Each new row is followed by what is left after taking away its nearest point in the smallest flat space through zero that holds the last named rows.

q_720:
[[  9.1   5.6   3.4 -25.7  -2.3   6.4  24.6 -19.6   8.4  21.7   0.7 -18.4
   -3.7  10.9  33.2]
 [ -1.7 -16.2 -16.8 -18.9  -4.7  -3.4  -5.2 -15.8  -8.9  24.5   5.7  -7.6
   23.9 -27.1 -14.5]
 [ 34.8  11.8  31.6 -28.7 -18.5  16.8  -1.1 -13.2   6.7  31.3   1.8 -21.3
   13.3  -1.3  39.3]]
New rows:
[  3.2 -25.9   2.0  -1.0 -11.4  10.9  19.4  21.6  19.3  17.4   1.9  23.1
   2.1  -5.9  -6.3]
[  3.6 -24.0   3.8   0.2 -10.9  11.4  20.8  22.6  20.5  15.4   1.3  23.3
  -0.6  -2.6  -3.8]
[-21.6 -13.8 -17.6 -23.7  16.9  -5.2   3.1 -25.6 -21.6  -8.4  22.3   7.9
  -2.3  -2.0   6.8]
[ -6.8  -3.8   5.8 -14.5   9.7   1.7 -12.4 -12.9 -19.6 -15.7  20.4  11.5
  -2.3   1.4  13.1]
[ 18.7  10.2  -7.1  19.9  14.7  14.0  19.1 -11.5  21.7  20.2 -26.6  13.9
  12.9  19.0   6.8]
[ 16.9   5.1 -10.5  23.5  13.5  11.8   8.9  -8.6  17.0  19.5 -25.5  17.8
  20.4   8.8  -6.5]
[ 21.2  20.7  -3.8  -6.4 -18.2  19.4 -16.3   2.8  25.9  -0.3  20.6   7.1
 -19.1  21.8  26.4]
[  6.2   6.7 -26.2  -5.8 -13.4  10.7 -18.6  -1.0  18.2   1.2  23.1  11.2
 -10.9   6.9   2.5]
[ 21.4   1.6 -22.2  -9.3  10.0  -3.2  13.9 -12.1  24.4   4.6 -23.9  -6.1
 -18.5  -2.1 -24.3]
[ 30.0   5.4  -9.9  -4.4   4.9   0.3   1.7  -4.9  23.9   2.0 -24.4  -3.7
 -14.9  -4.4 -24.5]

q_320, 3 rows:
[[ -1.5  -2.0  40.3  18.9  11.5 -30.5  -5.5  18.2  23.4  17.3   4.5  26.4
   26.1   4.9 -16.3]
 [ 12.9  17.0 -16.0  37.8  -7.5 -19.1  -8.4  27.0   7.9   3.3  24.8 -13.1
   27.9   2.9   6.4]
 [  0.4   1.6  14.1 -25.7   5.0 -11.1 -22.7   8.6  -0.7 -12.9  23.6 -17.8
   21.3  21.3 -12.4]]
New rows:
[-11.0 -12.2   3.7  11.4   3.1 -36.8 -15.1  15.6 -27.3   0.6 -28.0   4.3
   3.2  33.5  14.4]
[-11.2 -12.5  -4.8   8.4   0.7 -29.3 -12.0  10.4 -32.1  -1.9 -31.6   1.0
  -4.5  30.8  18.3]
[ 21.8   6.8   5.8  -4.6   1.1  -5.7  -7.2   1.9  14.8 -23.1  17.0   8.8
   9.1   9.3   6.3]
[ 20.0   4.0   1.9  -2.5   0.1   1.7   1.3  -5.3  13.0 -20.2   6.0  15.1
  -2.5   2.0  10.0]
[ -8.4 -14.8 -10.5  -4.6 -35.3  22.5 -10.0  20.0  -0.1  -3.2 -14.7 -12.6
   4.8  -3.6  17.6]
[-10.7 -17.8   5.7  -4.5 -30.2  14.6 -11.4  22.6   6.6   1.6 -15.9  -2.6
  10.3  -1.6  10.8]

q_419, 3 rows:
[[-17.5  15.7 -27.9   0.0  -1.7  -5.2   3.6  12.7 -27.2  20.5  14.8 -30.5
  -12.8  -7.2 -16.4]
 [ -7.5 -33.3 -29.8  -6.7  24.4  15.5   2.3  -8.8  21.0 -14.4  10.6   9.8
   10.8 -29.4  -9.8]
 [ -0.9  25.4  -5.0 -13.8 -23.4 -15.1  11.8  11.3   3.0   0.8  13.4  -0.6
    5.4 -26.5  30.1]]
New rows:
[ 34.9   7.3  -1.3  -2.5   5.0 -12.2  -1.0 -14.3 -25.8   0.6  -8.6   1.2
  -7.1  14.4   8.1]
[ 30.9   0.1 -14.4  -6.7  10.3  -9.1   1.6 -15.0 -19.9  -2.9  -2.1   2.5
  -3.5   0.0   7.5]
[ -6.4  -2.0 -30.9  -5.9   3.2  18.3 -10.6   6.0  13.6   5.9  -5.5  22.9
  -3.2   9.6  -3.1]
[ -4.0   9.8 -22.6  -5.7  -6.2  12.4  -9.9   9.4   8.8   9.5  -7.2  20.8
  -5.2  14.8   3.5]
[ -8.1 -13.9  15.0  -0.9  36.6  12.8  -7.4  -1.0  -1.2   1.9  -1.8  -7.5
  13.7   3.7  -0.2]
[ -8.4   1.9  15.8  -5.3  23.7   4.3  -2.9   5.5  -4.8   5.6   2.7 -11.0
  13.4  -2.7  12.1]
[ -2.7  -3.6 -13.3   5.3  -1.6  -1.1   3.5  13.7  16.9 -11.9  16.4  23.0
   3.9   4.9  -6.5]
[-2.8  4.1 -8.7  8.3 -5.6 -4.1  2.2 16.3  8.2 -6.0 14.2 17.1 -0.8 13.9
 -8.9]

q_6, 3 rows:
[[  7.9 -16.5  -6.0 -11.2  20.4  -2.7   0.0  -1.7   9.5 -22.9 -21.4  25.0
  -24.6  -4.1   4.0]
 [-12.3  16.7  -1.8  -2.8  21.7   9.5  -4.6 -17.7   5.9  -3.1   0.4 -23.4
  -15.2  15.0 -19.6]
 [  9.7 -19.3  -9.7   8.6 -18.4  12.7  -8.5  -4.1   8.6   3.0 -22.2  -1.1
   34.4  12.0 -20.1]]
New rows:
[ -7.6 -14.7  -3.6   6.8 -11.9 -18.3  13.5   0.4   1.3  10.8 -15.8  16.1
 -13.6  19.1   6.0]
[-12.8  -6.1  -2.1   8.2 -10.3 -16.2  12.9  -3.1   0.1  15.0  -9.7   5.2
 -13.6  22.8   1.7]
[ -5.7  13.0  -6.2  15.9  17.5  19.4  22.9 -15.1  12.3 -23.7   0.6  -9.0
  -4.6 -17.2 -22.0]
[ -0.3   6.9  -3.6  19.0   2.3  13.6  26.0  -4.2   6.8 -18.2   5.1   0.6
   6.7 -25.9 -10.1]
[ 20.1  -3.6 -21.0  25.0  10.1  26.4 -10.3  17.5  19.6   5.6  17.3  -2.2
   5.0  -3.8  -8.2]
[ 18.7  -0.4 -18.6  22.3  14.7  22.2  -7.7  19.7  17.4   3.7  22.0   1.0
  -4.6  -8.2  -1.3]
[ -2.7  10.4 -18.1   7.7  -2.9  17.9 -14.4 -14.3  17.7 -15.6   4.8   7.9
 -22.1   7.4  -4.9]
[ -0.3   9.4 -14.8  11.5 -17.1  13.4 -11.7  -5.6  11.6  -7.7  12.7  11.1
 -10.9   1.0   4.3]
[ 10.7  17.0  17.2  25.4 -19.6 -26.7  26.8 -16.1  -3.0 -25.8 -24.6 -20.2
  21.8  -6.9  12.0]
[  8.9  18.7  16.4  21.5  -8.6 -26.5  26.7 -19.8  -0.5 -31.9 -27.1 -19.5
   9.7  -5.8  10.7]

q_702:
[[ 20.6   2.4  30.6  35.1 -14.3  -9.4  -0.8  -9.1   1.8   0.1  12.0  -3.2
  -20.0 -11.7   9.8]
 [ -1.0   8.4   7.6  35.5  -4.4  10.4   9.9  18.4 -10.1   5.5  -2.7   5.2
   -8.1   5.7 -20.6]
 [ -3.2  -2.1 -12.3  -4.9  -7.6 -28.8 -19.1  -0.3   5.3 -19.2 -13.3  15.9
    4.4 -30.2   6.9]]
New rows:
[ 11.5  16.9 -18.5   8.2 -23.6  -0.3  26.2  17.7  24.5  -3.0 -25.9 -10.2
  13.6 -17.1   2.1]
[ 15.9  14.7 -12.7   1.0 -21.1   4.9  29.2   9.3  26.8   1.9 -18.3 -18.5
  12.4  -9.9   9.0]
[ 24.2  -4.4 -25.1   1.4  -0.3 -12.7 -13.4   9.0  -8.9  13.1  -4.6   4.8
  17.7 -25.7  -6.6]
[ 29.0  -4.5 -15.7   2.3   2.5  -0.9  -5.4   4.4  -9.5  22.1   4.6  -5.0
  14.1 -12.6  -4.9]
[ 26.0 -16.5  -9.1  21.7  11.3  -0.6 -17.0 -20.6   4.5  25.2  20.5   0.5
   1.8  -5.4  18.8]
[ 13.8 -14.1 -24.4  19.3  15.1   3.2 -15.9  -6.8  -0.2  23.6   9.9   8.2
   9.5  -3.0   5.0]

q_194 (3 x 15):
[[ -9.5   6.2  17.6  -9.9  12.2 -10.7  17.4 -16.3 -11.1  14.3 -55.4 -23.0
   50.1 -34.5 -31.4]
 [-13.7 -28.6 -13.4 -51.9   9.2  -0.6 -15.7   1.6 -17.0   6.4 -16.8 -18.6
   45.2 -29.2 -36.0]
 [-17.5   5.9  -5.8 -42.7  32.3 -17.2 -21.3  -7.5  13.5  17.8 -13.0  -6.0
   30.7 -31.3 -11.2]]
New rows:
[ -3.4  14.6 -15.6  -5.7   7.0   3.7  -3.2 -26.4   0.2  34.2 -38.8  -2.7
  -4.5  38.8  20.2]
[ -2.1   0.1 -22.8 -12.7  -0.8  10.4  -6.9 -20.4  -8.4  28.9 -31.2  -4.1
  -4.6  42.5  14.8]
[ 13.4  -5.1 -26.4   0.4  13.4   0.7  -5.7   6.3  -3.6   0.7  -2.9   3.6
  33.8  21.3 -21.6]
[ 15.4   6.1 -21.8  12.5  15.1  -1.9  -2.4   4.0   3.8   1.5  -1.0   8.4
  24.1  25.9 -11.7]
[  4.5  13.4   4.3   3.3  30.2   6.4 -13.5  -5.2   4.5  11.4 -12.2   1.0
  -3.1   6.9  -3.4]
[  7.8   1.0   0.8   4.1  19.2  14.0 -11.5  -0.3  -5.7   5.2  -8.1  -0.9
  -4.5  12.6  -8.3]
[ -4.7   2.9  17.3   1.5   5.0  -2.1  20.9   9.2 -15.1  -8.5  -4.3  21.9
  15.9 -38.8  13.7]
[ -3.4  -2.8  10.7  -1.5   2.0   1.3  14.4  14.2 -14.5 -12.1   9.5  26.1
   6.9 -32.1  18.1]
[ -2.9 -13.0 -12.2   6.5   3.8  13.6  -4.5  17.0   0.8 -18.9  -2.6   8.7
 -21.7   1.5  18.2]
[ -6.5  -7.8  -6.7   3.3  10.4   8.5  -0.8  11.3   0.9 -13.3 -18.2   3.2
  -8.0  -9.4  11.3]

q_709:
[[ -1.0 -16.0   2.3 -27.0 -41.2 -15.5  40.6 -27.3 -12.1  13.1  -1.6   6.9
   -9.2  -8.9  -6.4]
 [ -7.4  -1.6  -3.1  -7.0  -3.5 -24.0  36.0  -2.6   0.3  20.3 -30.7  34.3
    5.9 -16.5 -10.4]
 [  5.6  36.4 -13.8 -26.2  -9.8  -9.0  17.1  -5.0 -33.7   4.3  10.0 -19.4
  -37.3 -22.2 -12.7]]
New rows:
[-21.3 -20.1   5.1  10.5  -8.9  -6.4   6.4 -25.7  24.0 -14.0   1.9  21.4
  -6.2  -9.9  -4.5]
[-18.4  -0.3  -0.9  10.5   2.3  -3.1  -3.4 -17.7  15.4 -18.0   7.8   9.9
 -17.5 -14.4  -6.6]
[-28.7  15.5 -12.1  21.2 -43.8  -3.5   6.7  -9.3 -16.9  15.6   7.0  27.7
   4.8  28.8 -18.4]
[-27.2  24.3 -13.9  28.2 -30.9   2.8  -8.2  -0.6 -16.1   9.9  11.1  20.6
   3.8  31.1 -16.6]
[ 17.0   9.9  -4.5   7.4 -19.7  10.6  -2.8  -1.0  -0.4   4.6 -19.8  15.6
   5.7   4.7 -10.2]
[ 18.6  11.9  -4.6   7.1 -20.0  14.3  -8.0  -1.1  -2.3   1.3 -13.8   8.6
   2.7   6.4  -9.0]

q_61 (3 x 15):
[[-20.4  30.1  -9.2  12.9   2.8  31.6  -1.6   2.8  18.5   8.4 -14.3  50.6
   11.5 -12.3   1.5]
 [ -8.5   6.2  24.9  26.7  -2.5  14.0   9.3 -21.1  -8.0   5.6  -3.2  23.2
    6.1   8.9  26.7]
 [ -1.9 -23.2 -10.8   5.5 -27.6  19.6  19.3  -8.8 -10.0   0.2  -3.3 -29.0
   11.9  14.3   7.3]]
New rows:
[-12.4 -10.1   5.8 -24.0 -33.3   3.5  -1.1  -6.9 -13.2  18.1   2.7 -23.7
  17.4  -4.9   2.6]
[-13.5   5.1  14.3 -23.0 -18.3  -3.8 -10.7  -4.5  -7.6  19.1   3.3  -2.1
  12.2 -12.4   1.9]
[ 22.6   2.7 -29.7  20.9   0.5 -14.1   8.2  -4.6 -18.0 -13.0  -3.2 -10.8
   5.7 -17.7   9.8]
[ 20.2   9.2 -27.4  23.3   4.3 -12.6   6.1  -4.6 -15.4 -11.8  -4.4  -0.3
   5.7 -20.2  10.8]
[-24.9  14.5  -0.4  29.9   9.3 -15.2  14.6 -21.0   5.0  -6.8   2.7 -10.3
  11.1 -19.7  -7.2]
[-22.8  11.3  -6.1  24.2   8.3 -17.8  13.7 -17.0   5.8  -8.2   3.5 -17.9
  10.2 -20.6 -12.6]

q_785:
[[ 27.1 -34.2  -4.0 -31.9  -4.3  -3.3 -10.8 -25.0  17.9   2.4  18.2  11.5
   32.3   0.7  -1.3]
 [  8.6  -1.7 -13.9  16.0   5.4  14.1  42.7  39.2  -9.4   6.9  19.8  -2.8
  -10.5  -3.3 -20.4]
 [ 26.8  14.4 -13.2   7.9 -38.1  -4.1  37.1   6.8   5.5  -4.9  29.1 -13.8
  -11.4 -33.8  -6.0]]
New rows:
[ -3.7  25.0  21.8   8.6  -4.2 -21.6  13.8 -21.2   9.4  12.6 -13.9 -17.7
  12.7  -6.5 -26.7]
[ -1.8  13.2  19.6   5.1   6.7 -16.4  16.4 -15.0   8.7  16.8 -10.7 -12.5
  19.1   1.3 -32.4]
[-13.4 -26.5 -12.8   5.8  22.2 -25.2  18.0  23.9 -24.2 -19.3  13.6   4.7
 -15.3 -19.3  -3.7]
[-13.4 -25.0  -7.5  -2.4  14.4 -33.0   0.6   4.0 -18.1 -23.4   7.9   4.7
 -10.3 -21.9   5.9]
[  8.7  11.7  18.0  -6.4  17.8  -1.9  -0.4  10.2 -17.7 -21.9 -15.0  23.3
 -12.8  12.1  10.1]
[ 21.4   8.1  13.9 -11.5   6.8  -3.9   6.3   6.0 -12.3 -22.8  -3.8  22.2
  -8.7   3.5   8.6]
[-18.1  20.9 -11.9 -16.3   0.2  26.1  -5.9 -15.7  15.4  -3.0   9.7 -14.9
  -7.2 -10.6 -12.2]
[-18.2  14.9 -12.8 -17.5   7.2  29.2  -4.6 -11.5  14.3  -0.6  10.5 -12.1
  -4.3  -5.6 -15.4]
